The rows are grouped in 4 ways, from coarse to fine. Each group lies inside one group of the grouping before and may be the whole of it. The rows also spread widely along 13 directions, which tell nothing about the answers.
In the rows, 128 means zero.
Some rows, each with its group in each grouping after it:
[166 142 128 167 128 128 134 114 121 148 137 159 112 123 127 149 130 129
 128 105 153 120 136 160 114 120 129 127 102 137 120 136 149 155 112 130
 121 142 116 135 123]
Goz q_609 fono Mef
[ 99 125 110 152 123 162  98 104 116 110  91 167 109 115 106 131 153 126
 111 159  98 118 154 126 130 121 115 149  81  91 128 105 139 136 101 128
 112  97 131 153 148]
Goz q_962 toram ses
[159 153 168 149 132 102  94 141 128 134  76 146  81  83 106 176 138 134
  66 118 101  95 160 189 140 113 172 112  78 118  70 147 155 165 142 154
 122 154 135 146 120]
taz q_182 furo Fakeg
[171 143 127 112  98 143 118 140 139 146 163 118 131 152 136 152  65 154
 128 116 175 104 107 119 116  99 111  86 116 158 130 102 138 143 137 159
 138 153 114 130 125]
Budep q_303 nes Med
[142  57 107 113 129 109 125 147 151  66 159 126 149 126 154  98 124 167
 110 158  97 139 128  96 107  63 120 127  94  98 156  90 172 159 130 139
 156  93 124 111 135]
taz q_182 zipod lalo
[167 125 123 156 123 114  90 117  89 114  92 102  91  78 135 131 167 108
  99 144 100 126 153 146 125 135 143 171 111  88  94 140 139 168 135 114
 109 138 157 159  80]
Budep q_303 geza nupob
[165 139 144 106  62 129 128 103 124 156 119  78 134 124 126 133  97 148
 147  76 168 100  99 143 143 130 132 126 119 113 129 129 103 174 139 152
 146 136 165 173  77]
Goz q_609 zug tola
[146 104 128 137 124 121 145 127  99 111 133 124 138 120 139 112 156 119
 138 118  89 117 127 115 146 154 140 152 110 105 145 142 135 169 147 146
 148 128 133 143  77]
Goz q_609 vir zoke
[135 138 106  62 145 156 100 157 108 107 129  93 142 131 138 108 146 150
 123 154  65 150 138  83 112 136 139 121 103 105 136 105 127 104 159 132
 173 141 124 148 104]
Budep q_768 lale Rosi
[161 169  84 116 132 175  61 137 140 112 151 151 115 111 140 124 100 133
 101 175 150 155 162 133  86 115 121 121 136 148 133  60 127  85 126 130
 130 153 168 118 108]
taz q_361 suda nazo
[122  94 117 194 146 132 155 141 104  88 168 178 115 163 133 138 120 110
 149 135  98  94 128  81 162 161 116 124 136 150 147 135 162 159 128 159
 137 138  85 110 110]
taz q_361 Far vatar
[ 87 136 128  97 147 155 146 113 131 153  94 146 159 139  81 168 149 161
 148 106 140 125 107 160 123 123  83 142 131 106 123 145 105 108  97 104
 134 125  87 172 162]
Budep q_383 dagak tegik
[184 177  90 118 124 174 125  81  89 161 146  79 125 128 137 130 145 135
 188  86 161 162 128 145  73 128 112 154 153 116 121 136 129 137 101  67
 152 192 128 177  73]
taz q_361 Far kovat
[111 108 142 135  76 137 126  97 119 133  90 124 123 127 110 150 125 143
 127 109 119  77 112 121 155 117 117 146  98  96 126 140 123 183 119 149
 116 108 116 169 127]
Goz q_237 lofe Lakab
[126 112 114 107 119 132 114 114 165 111 121 144 130 123 114 137 128 171
 121 133 158 138 132 140 105  60 108 134  76  85 146  77 133 126  86 122
 125  83 131 130 153]
Budep q_768 lale feviv
[147 138 103 141 177 141 158 158 180 124 145 160  94 106 139 108 126 161
  72 155  70 139 163 160 120 117 136  77  98 175 121 108 202 130 146 132
 193 169 139 138 143]
poda q_326 Runem kebof
[135 121 138 141 181  97  93 183 125  95 147 122 138 116 113 156 113 158
 122 132 142 144 114 113 115 145  94 112 173 148 114 142 130  92 104 131
 141 152  91 106 140]
taz q_182 fugol dib
[104  72 168 155 144  66 109 175 187  73  82 151 122  75  82 166 119 177
  56 130  93  91 126 167 182 114 113 129  91 106 123 127 150 153 114 181
 139  99 126 135 139]
poda q_783 gezel kop
[ 93 122 156 117  87 128 165  41 124 163 106 174 111 201 110 117 115 117
 144 118 154 114 139 152 129  52 161 103  63  95 132 114 109 137 104 116
  91  26 133 107 216]
poda q_478 demef gozo
[158 194 141 115 172 165 119 190 139 121 154 185 149 113 101 191 124 159
 129  90 123 106 136 160 127 157 114  99  93 147 150 111 147 103 122 172
 167 211  83 139  72]
Budep q_303 geza siki
[144 178 135 131 111 150  70 131 151 110 114 164  90 106  99 166 104 146
  90 120 135 105 167 156 121  94 158  90  57 118 115  69 147 122 105 163
 127 136 148 131 125]
taz q_182 zipod gese
[ 83 115 128 142 143 127 148 135 116  89 127 127 112 141 107 121 131 131
 149 127  88 107 116  94 166 174 129 115 156 128 135 129 122 122 117 139
 171 129 130 141 130]
taz q_182 furo tofa
[128 142 146  63 124 102 193  89  88 146 117  34 131 158 141  65 160 103
 180  99 102 153 108 119 148 177 175 116 179 107 135 152  74 109 167  97
 203 126 201 168 101]
Budep q_303 Noruv Sazu
[175 180 173 164 185  56 186 149 152 156 141 120  60 134 122 137 130 125
 117  74 131 136 151 173 130 140 201  27 101 182  85 153 169 117 133 133
 190 162 141 110 166]
Goz q_609 fono sotov
[ 84 135 103 196 100 170  87 111  99 101 120 148  68 160  81 172 106 119
 130 142 128  80 132  58 144 139 107 109  91 120 102 103 143 138  77 145
  83 108  73 145 176]
Budep q_383 dagak vako
[105  76 132 129 113 138 178 128 160 138 115 189 167 130 129 146 110 157
 114 135 129  84  93 162 163 122  74 154 147 148 157 149 127 175 141 160
 138 127 110 152 131]
Goz q_237 lofe luf
[125 127 118 139 186 125 134 179 157  74 126 154 110  81 122 124 154 150
  89 145  54 129 149 145 142 158 136 113 125 140 132 117 169 120 134 143
 200 172 144 141 101]
taz q_182 furo Fakeg
[109 113 113  87 130 169  98 139 159 116 103 173 168 119 112 150 120 177
  94 160 108 116 133 155 123  91  91 144 101 110 145  98 140 127 129 141
 135 124 114 147 127]
taz q_361 Far kovat
[136 128 132 153 144 133 126 137  91 131 146 167 124 162 141 138 106  97
 131 152 126 116 133 111 143 160 131 121 167 167 121 143 123 127 161 150
 118 144 114 103 116]
taz q_361 Far vatar
[118 107 151 185 173 107 151 160 132  86 119 203 118 104  96 164 173 134
 108 109  64  90 152 144 166 150 137 131  55 108 137 146 176 161 111 170
 139 126  80 125 114]
Goz q_609 vir zoke
[ 85 103 153 152 135 123 189  89 123 160  88 213 134 148 116 126 143 100
 125 142 126 105 126 185 172 147 123 153 145 136 126 167  96 145 142 137
 110  78 145 130 156]
Goz q_609 zug tola
[ 96 156 106 161 150 157 124 140 170 102 141 197 104 121 108 144 103 136
 117 146 144 120 137 135 140 157 104 102 145 171 153  82 124  85  92 150
 149 141 145 119 145]
Goz q_237 lofe luf
[171 166 125  75 112 138  94 129 127 154 117  88 124 120 129 135 116 143
 107 127 147 144 136 150  96 100 150 105 106 120 103 104 118 120 153 128
 140 147 156 153 120]
Budep q_383 dagak tegik
[159 142 125  85 108 153 135 124 141 147 154 167 153 155 158 117  81 124
 120 150 156 121 131 157 125 112 137 113 145 160 152  92 108 122 179 162
 143 137 171 115 104]
taz q_361 suda nazo
[137 152  85 138 121 196 136 122 142 105 147 153 118 113 124 130 134 150
 143 113 109 114 137 136 115 130 109 136 108 126 153  91 161 146 101 127
 177 181 132 173  83]
taz q_182 zipod lalo
[124 123 109 122 106 137  77 153 122 107 137 103 124 137 134 110  85 141
 109 167 133 127 116  72 129 150 117 103 151 151 130  94 113 108 143 154
 138 120 150 124 133]
Goz q_609 fono sotov
[154 115 138  97  85 152 112  81  92 158 121 193 161 166 155 132 114  99
 121 156 144 113 147 161 122  72 148 160  96 104 138 116 109 164 175 151
  74  85 138 107 114]
taz q_361 Far kovat
[156 204 145 101  91 150 112 112 131 131 135 117  99 137 118 136  89 114
 143  86 160 108 146 146 152 156 188  81 115 133 143  68  97 107 144 169
 169 160 208 138  63]
taz q_361 Far vatar
[156 180 104  96 112 165 124 103 134 166 143 140 111 150 155  88 102 114
 117 156 153 155 148 147  98 122 161  90 131 168 131  82 113  96 160 125
 151 131 196 126 139]
Goz q_609 fono Mef
[133 141 155  77 108 134 101 147 115 162  96 110 142 146 120 154  91 147
 109 134 137 103 108 127 141 127 127 111 130 136 103 139  94 125 171 160
 126 135 117 148 132]
Budep q_768 lale Rosi
[173 150 165 149 154 105 168 112 114 171 116 147 109 129 123 155 150 120
 123  85 106 121 146 198 128 120 157 123  98 139  95 185 155 169 144 125
 139 159 101 147 121]
poda q_783 gezel kop
[148 112 160  91 170  77 172 147 152 126 139 145 170 121 133 129 137 146
 135 111 155 147 113 185 133 118 124 128 151 121 153 134 106 108 139 131
 164 121 149 111 117]
Budep q_303 geza nupob
[ 89 105 176  95 155  78 176 135 122 152  74 101 121 161 104 123 144 142
 103 137  69 112 119 132 161 127 156  79 120 127  88 179 127 122 166 127
 158  97 112 143 202]
Budep q_303 Noruv Sazu

New rows, each followed by its group in each grouping:
[172 163 143 119 109 122 106 112  89 145 153 129 127 152 129 155 113 101
 154 101 185 130 131 134 112 122 154 120 119 118 123 115  95 123 134 144
 103 128 135 115 106]
Budep q_383 dagak tegik
[143 122  93 170 144 145 167  99 122 119 131 128 104  99 125 128 175 133
 163 102 132 138 123 147 119 143  95 181 137 105 136 140 144 160  80  87
 155 158 128 176  88]
Budep q_768 lale feviv
[176 185 127 148  74 164  76 103  96 164 142 130  87 146 132 143  66 105
 125 122 182 112 135 128 116 134 143 110 131 161 107 111 107 135 133 147
  95 155 147 127 103]
poda q_478 demef gozo
[108  85 129 102 168 108 134 136 126  99 102 134 146 112 136 101 179 141
 101 167  47 153 144 119 125 120 134 145 114  98 135 142 139 125 146 118
 151  93 125 128 147]
Goz q_237 lofe Lakab
[ 85  68 129 128 134 100 174 145 165 112  78 110 106 122 108 120 137 163
  75 153  62  96 114 127 171 116 123 103 106 127  98 145 164 167 152 139
 168 106 127 172 180]
Budep q_383 dagak tegik
[184 109 164  44 114  93 143 138 130 160 115  68 192 116 141 126 140 178
 129  81 125 135 103 162 115  90 144 130  93  90 134 156 124 169 173 138
 168 132 127 158  90]
Goz q_609 vir zoke
[123 107 128 101 148 126 117 130 110 119 122 146 153 135 144 112 149 127
 117 165  90 147 136 112 115 124 128 143 132 118 139 134 119 119 150 130
 129 102 119 115 140]
Goz q_237 lofe Lakab
[143 151  91 162 123 150 131 134 162 115 143 107  73 117 130 116  87 142
 115 138 143 117 130 123 132 151 117  91 164 179 117  93 149 127 120 132
 176 177 172 155 118]
taz q_361 suda nazo
[ 99  79 103 116 107 133 133 116 120 113 115 101 128 149 143  74 124 136
 116 177  85 128 119  75 139 126 125 123 128 122 131 118 130 146 156 131
 144  81 147 139 155]
Goz q_609 vir zoke
[177 103 103 166 135 141 109 139  89 112 171 183 133 134 166 120 142 104
 112 167  96 130 156 102 105 118 134 148  85 133 139 126 173 171 156 153
 101 128  93  97  99]
Goz q_609 vir zoke
[177 110  90  82 166 139 100 151 121 100 142  94 155 102 161 100 164 161
 108 160  65 179 151 122  77  97 127 146 110 102 133 118 172 134 156 101
 171 157 127 140  87]
taz q_361 Far kovat
[139 128 109 105 123 164 140 159 156 119 141 179 145 119 139 128 109 136
  92 157 110 107 129 151 148 141 122 126 123 156 152  94 133 137 174 176
 162 159 156 146  88]
Budep q_383 dagak tegik
[110 110 137 121 122 128 102 145 157 113  80 122 120  92 100 135 116 166
  76 141 101 112 122 153 152 134 109 135 127 120 115 128 125 133 123 138
 145 128 146 160 125]
poda q_478 demef gozo
[152 168 137  81 151 116 134 124 134 161 126  95 128 144 123 131 124 154
 138 112 159 159 128 155  90  99 136  86 126 130 111 124 120  90 122  96
 154 136 132 133 159]
Budep q_303 geza nupob
[162 158 110 183 156 142 140 123 111 121 125 136  74 100 123 143 170 119
 124 115  97 123 158 146 117 139 137 129  93 125 105 138 177 159 107 108
 146 179 118 163 100]
Budep q_303 geza siki
[176 133  90 100 107 156 158  75 163 137 129 102 113 110 141 108 157 170
 132 102 120 145 150 174  80  42 135 133  55  84 137  94 183 175 105  85
 173 139 156 182 113]
taz q_361 suda nazo
[102 131 142  65 105 152  89 125 121 123 109 144 150 157 114 132 106 147
 111 153 115 117 133 118 127  92 137 105  94 105 133  93 106 103 142 151
 122  90 132 122 158]
taz q_182 fugol dib
[159 168 161 140 146 123 145 148 137 134 117 121 107 106  93 182 131 154
 133  59 116  87 130 168 150 152 140  98 103 131 112 150 154 148 119 151
 174 197 108 170  85]
taz q_361 suda nazo
[148 159 154 102 177 133 115 175 139 116 104 122 156  76  82 192 160 181
 128  66  99 114 125 179 135 160 106 139 117 103 127 154 136 119 111 138
 181 203  92 180  62]
taz q_361 suda nazo
[115 206 120  57 195 188  86 142  95 140 144 159 158 161 110 123 146 131
 148 146  98 191 158 121  73 155 136 105 133 134 144 109  93  13 122  98
 150 143 102 106 141]
poda q_478 demef gozo
[137 157 157 111 147 138 149 135 129 143 105 159 143 107  97 177 152 154
 134  78 107 100 127 193 142 137 130 135 108 115 124 157 135 147 122 138
 163 176 107 168  93]
taz q_182 furo tofa
[147  85 119 110 125 109 119 130 155 123  88 136 138  75 138 124 146 142
  64 169 123 139 133 188 124  92 114 171 126 107 111 123 128 159 155 125
 123 113 175 156 118]
Budep q_383 dagak tegik
[125 106 115  85 112 133  97 119 138 140 104 125 154 124 138 104 115 150
  96 174 141 149 126 138 106  95 114 140 130 120 126 109 106 121 148 124
 117  86 158 130 152]
Goz q_609 vir zoke
[130 157 150  78 106 176  64 160  80 156 124 169 173 167 128 165  71 122
 115 161 135  96 117 115 130 150 120 121 162 162 116 131  81 106 188 183
  98 152  97 117 115]
taz q_182 zipod lalo
[152  89 125 172 142  93  90 163 117  75 115  85 109  78 118 148 137 148
 104 130  97 111 125 107 144 153 107 153 145 110 106 147 154 163 120 139
 139 156 120 153  85]
taz q_361 suda nazo
[139 179 130 103 118 155 134 126 111 143 162 128 124 181 122 137  94 131
 165 109 155 116 124 101 120 129 139  71 115 146 140  97 117 104 130 145
 147 145 118 124 133]
Budep q_303 geza siki
[135 155 167 140 106 132 137 112  89 173 100 144 111 152 106 174 113 109
 144  96 154  83 113 146 161 152 136 130 131 133  98 166  96 152 141 152
 104 139 105 148 119]
Budep q_768 lale feviv
[ 97 177  95  64 142 190 115 123 147 119 104 109 107 132 119  88 134 151
 112 161  69 153 155 122 105 131 154  86 117 131 123  76 130  74 139 105
 199 143 177 165 148]
taz q_182 zipod lalo
[ 88 115 111  96 125 145  89 141 159  97 115 126 125 138 113 116  97 171
  95 176 118 131 130 101 119  91 108  93 118 128 126  80 133  93 114 132
 143  96 138 125 185]
taz q_182 fugol dib
[145 158 159  82 118 146 130 111  85 158 117 146 167 151 114 164 144 125
 162  88 134 109 124 157 127 123 136 143  93  86 139 141 100 134 138 136
 118 132 101 147  94]
Budep q_303 geza nupob
[130 146 130  80 133 181 102 136 109 157 128 203 205 130 134 154 102 126
 136 153 179 134 108 184 115 152  76 183 211 152 150 133  57  92 155 140
 113 158 134 129  87]
taz q_182 zipod lalo
[148 149 148 140 125 141 182  87 100 152 139 216 124 152 147 126 141  74
 145 115 128 110 153 192 146 136 171 141 123 138 141 137 114 153 158 145
 130 133 162 119  94]
taz q_182 zipod gese
[129  93  97 198 174 104 125 139 133  71 152 183 108  92 140 100 156 106
 112 173 123 157 151 128 127 158 113 161 153 134 147 109 137 119 101 125
 129 107 160  94 115]
Goz q_609 vir zoke
[139 161 163  78 126 104 139 122 151 174  92 106 126 133 110 141 111 153
 106 114 160 130 123 183 123 100 145  84 128 136 101 131 105 104 141 125
 149 127 157 147 165]
Budep q_303 Noruv Sazu
[118  93 113 104 121 130 143 138 187 127 101 127 108 118 146  75  99 162
  50 191  83 132 133 149 136  96 132  98 123 160 118 107 155 140 167 133
 173 110 182 142 166]
poda q_478 demef gozo
[145  65  99 132 134 135 162 120 124 119 158 161 148 151 160 113 135 139
 120 168 101 128 125 113 106  73  99 143  97 122 145 129 175 174 140 122
 124 101  89 120 151]
Budep q_303 nes Med
[127 101 130 118 130 122 144 114  83 144 142 110 149 170 143 117 115 122
 161 137 144 136  97 105 118 132 102 137 190 143 117 167 105 132 142 108
 125 124 105 124 148]
taz q_182 fugol dib
[127 115 137 163 109 118 158  87  94 161  94 114 100 137 124 123 145 111
 133 114 116 106 121 140 146 146 139 137 132 128  96 175 129 174 137 114
 123 118 130 165 143]
Goz q_609 fono Mef
[140 156  93  68 114 182 134 124 155 128 151 126 145 136 149 102 116 158
 132 134 108 140 131 120 106 118 129 105 108 139 171  75 135 115 145 138
 190 154 157 151 105]
Goz q_237 lofe luf
[142 159 103 162 123 150 112 108  95 125 160 120 112 143 123 133 126 121
 175 104 165 138 123 100 102 154 113 128 139 130 137 115 119 116  85 111
 130 143 118 136 115]
Goz q_609 fono sotov
[ 79 106 120 137  68 163 134  76 131 115  80 160 104 138 114 103 128 115
 113 157  99  84 138 123 174 120 135 138  77  91 145  87 119 164 129 157
 125  68 181 165 143]
Goz q_962 toram ses
[167  70 134 146 130  90 131 127  81  97 150  85 141 116 147 118 159 133
 142 109  79 130 122  98 133 127 128 162 112  82 134 161 157 188 140 127
 139 125 102 138  80]
poda q_326 Runem kebof
[134 114 148  61  63 110 134  77 114 152  96  93 131 158 153  87 110 110
 118 149 142 121 124 141 144  86 173 122 114  92 130 101  81 147 183 137
 122  62 212 134 133]
Budep q_303 geza nupob
[151 161 163 128 137 128 148  86  90 150 125 165 154 134  93 192 171 128
 192  44 177 118 128 187 114 108 120 163  84  65 144 151 106 139  71 111
 102 130  84 146  98]
Budep q_303 geza siki
[155  85 117 163 112  86 108 110 142  96 125  93 123  78 124 123 133 154
 130 113 176 145 113 142 116 108  95 169 136  86 130 121 123 161  77 111
 124  98 163 142 105]
Goz q_609 zug tola
[109 164 102  42 105 171  67 143 150 109 110  74 134 125 105 119 105 170
 110 150 121 142 127  98 113 121 132  92 108 107 134  54 100  73 135 137
 168 126 171 164 130]
Budep q_383 dagak tegik
[169  97 129  96 135 106 112 131 121 109 105  90 148  85 133 134 178 164
 111 121  89 140 135 150 104  80 125 164  70  55 127 135 158 169 127 108
 140 124 120 162  94]
Budep q_303 geza nupob
[172 144 105 116 138 138 140 122 114 158 176  95 146 156 133 145 112 152
 173  95 191 156  99 121  74 105  89 117 155 144 122 137 130 124 107  96
 141 164  83 141 136]
Budep q_383 dagak tegik
[129 161 121 126 145 138 122 138 132 129 127 125  86 142 112 137 120 130
 106 139 113 130 146 118 122 134 152  75 104 148  99 108 143 108 134 136
 148 141 127 139 160]
Budep q_383 dagak vako
[114 110 163 165 161  68 194 111 153 122 122 191  95 143 116 136 137  99
 111 126 150 122 141 183 162 120 161 102 122 137 120 129 120 123 124 143
 128  80 159  98 179]
Budep q_383 dagak vako
[111 106 156 154 171  62 122 140  84 105 120 109 102 154 108 140 149 102
 130 139 111 140 134  89 137 142 154 105 136 114  89 157 118 106 129 124
 107  85  99  97 182]
Budep q_383 dagak tegik
[129  99 152 114 100 126 138  94 107 181  80 137 143 136 134 123 114 123
 103 147 138 118 109 177 139 116 114 164 165 133 101 181  94 162 162 116
  99 107 141 151 140]
poda q_478 demef gozo
[117 158 115 113 145 161 131 149 143 120 126 134 113 130 108 140 124 153
 129 122 109 118 129 119 136 149 120 102 113 137 133 106 132 107 119 141
 173 159 120 156 122]
Budep q_768 lale Rosi
[ 94 153 129 100 145 147 129 102 103 137 100 129 120 145 106 123 151 127
 144 134  99 140 137 135 120 134 142 121 139 114 113 133 108 101 122  99
 146 118 135 147 157]
taz q_182 furo tofa
[143 128 133 154 120 120 158 130 160 153  94  85  88 107 111 140 116 173
 105 100 118  97 111 150 142 121 112  91 106 147  90 153 179 180 120 130
 177 169 121 194 150]
Goz q_962 toram ses
[158 120  73  79 121 180 124  98 135 114 147 127 168 110 159  92 149 146
 147 143 131 171 134 150  88 105 102 184 141  95 178  84 124 130 127  93
 166 142 178 159  60]
taz q_361 Far vatar
[142 117 107 140 123 144  80 133 123 126 144 181 165 116 134 145 106 135
 120 158 194 143 116 147 102 125  74 172 164 136 148 109  97 113 109 134
  92 119 130 111 117]
Goz q_609 fono sotov
[140 115 170 172 162  80 127 170 115 116 114 144  96 120 114 164 124 127
  89 127  96  97 135 137 156 142 145  96 124 153  81 174 159 151 144 160
 130 150  94 115 144]
taz q_182 fugol dib
[163 181 114 102 182 167 128 162 123 130 167 124 170 115  92 194 161 184
 180  52 141 147 115 144  79 139  81 129 106 111 146 137 147 104  77 108
 176 214  41 170  85]
Budep q_383 dagak tegik
[147  70 132  70 195  70 173 156 162 123 124 115 191  96 143 110 173 171
 110 139 121 188 109 189 100  94 101 157 163 110 135 157 126 119 149  93
 174 119 136 136 137]
Budep q_383 dagak tegik
[ 92  83 149 137 130 101 100 141 127  96  74 137 106 116 108 139 146 143
  70 165  46  98 146  97 155 110 145 119  71  97 104 137 155 154 138 157
 114  77 104 130 175]
Goz q_237 lofe Lakab
[122  90 119 156 125 109 111 131  99  91 147 104 118 148 128 125 114 136
 146 139 127 121 110  71 124 126 110 123 150 120 121 132 138 144 110 127
 128 114  98 117 146]
taz q_182 furo Fakeg
[169 153 123 132 161 128  85 151 108 127 139 117 141  98 122 149 144 147
 128 114 138 157 132 137  91 146 114 138 134 125 122 136 131 107 110 116
 136 162 108 136 101]
Goz q_609 fono Mef
[ 83 126 127  68 128 164 177  97 112 145 152 161 179 208 120 119 119 134
 188 126 137 126 103 107 128 118 108 112 130 117 175 112  89  91 125 124
 144  83 103 120 167]
Budep q_303 nes Med
[128 140 158 101 106 116 155  99 113 158 103  95 142 140 107 146 123 138
 166  79 171 109  95 159 147 137 119 134 150 103 126 149  81 135 119 120
 140 129 142 165 113]
Budep q_303 geza nupob
[127 152 141 130 159 149 125 111  56 148 118 182 135 149 130 140 163  82
 145 141  95 131 149 147 120 160 147 154 149 126 109 169 106 119 152 118
 110 140 105 122 118]
taz q_182 furo Fakeg
[160  87 137 148 135  90 159 110  98 107 136 124 133 120 144 123 169 117
 145 112 115 129 129 138 130 109 134 162 106  82 138 148 142 178 127 119
 125 111 126 134  97]
Budep q_303 geza siki
[136 109 137 171 152 109 145 161 122  90 149 149 113 137 126 141 117 125
 126 124  92  95 129 107 168 163 135 108 131 148 132 137 160 151 143 169
 157 154 108 117  97]
taz q_361 Far kovat
[164 140 124 129 145 145 119 140  87 114 141 128 148  99 135 139 154 119
 148 110 114 133 122 147 128 177 112 174 165 120 136 155 116 138 135 127
 153 191 133 154  40]
taz q_182 fugol dib
[ 97 147 112  84 124 162 131 118 143 109 124 136 130 147 104 121 135 143
 134 132 110 130 136 118 131 120 138 104  90 102 151  73 115  95 121 135
 162 107 149 148 141]
Budep q_383 dagak tegik
[130 137 133 124 180 104 114 176 145  86 139 137 114 115 115 127 138 142
  96 151  91 143 149 117 129 140 144  86 111 134 132 100 146  84 127 146
 168 134 135 109 138]
Budep q_303 Noruv Sazu
[155 135 157 153 144  94 142 117 110 117 180 150 141 146 115 156 119 128
 180  66 179 130 122 139 129 130 126 121 127 111 158 125 114 119  90 140
 129 122 106  97 110]
poda q_326 Runem kebof
[145 108 132 115 146 124 116 174 156 119 113 156 129 106 136 140 118 165
  62 163  80 111 137 153 125  97 127 104 103 148 105 133 177 156 167 157
 156 153 111 135 139]
taz q_182 furo Fakeg
[154 124 119 118 150 114 121 119 118 115 166 123 151 140 137 115 138 139
 165 119 165 173 125 117  85 103 111 127 125 104 157 106 123 105  96 109
 139 106 123 107 141]
Goz q_962 toram ses
[170 142 123 160 163 114 187 138 162 151 142 135  82 123 131 141 131 152
 121 102 132 127 131 163 117 111 129  92 110 165 101 145 182 158 118 118
 174 175 109 147 142]
Budep q_768 lale feviv
[109 112 151 112  94 124 137  99 106 129 133 136 144 184 119 125 108 126
 160 115 143 104 114  95 145 105 135 105  90  98 152 111 109 138 128 159
 120  69 117 119 163]
Goz q_962 toram ses
[116  64 131 120 175  55 220 132 160 100 171 100 126 176 142  87 133 148
 148 128 125 161 105 101 127  95 136  74 138 134 140 129 151 122 126 111
 186  79 120 100 204]
Budep q_383 dagak vako
[132 146 114 114 126 180  92 119 115 163  96 174 143 115 120 163 126 146
 103 155 135 122 131 175  97 106  89 159 139 134  99 145 127 137 130 112
 106 158 102 160 135]
taz q_182 furo Fakeg
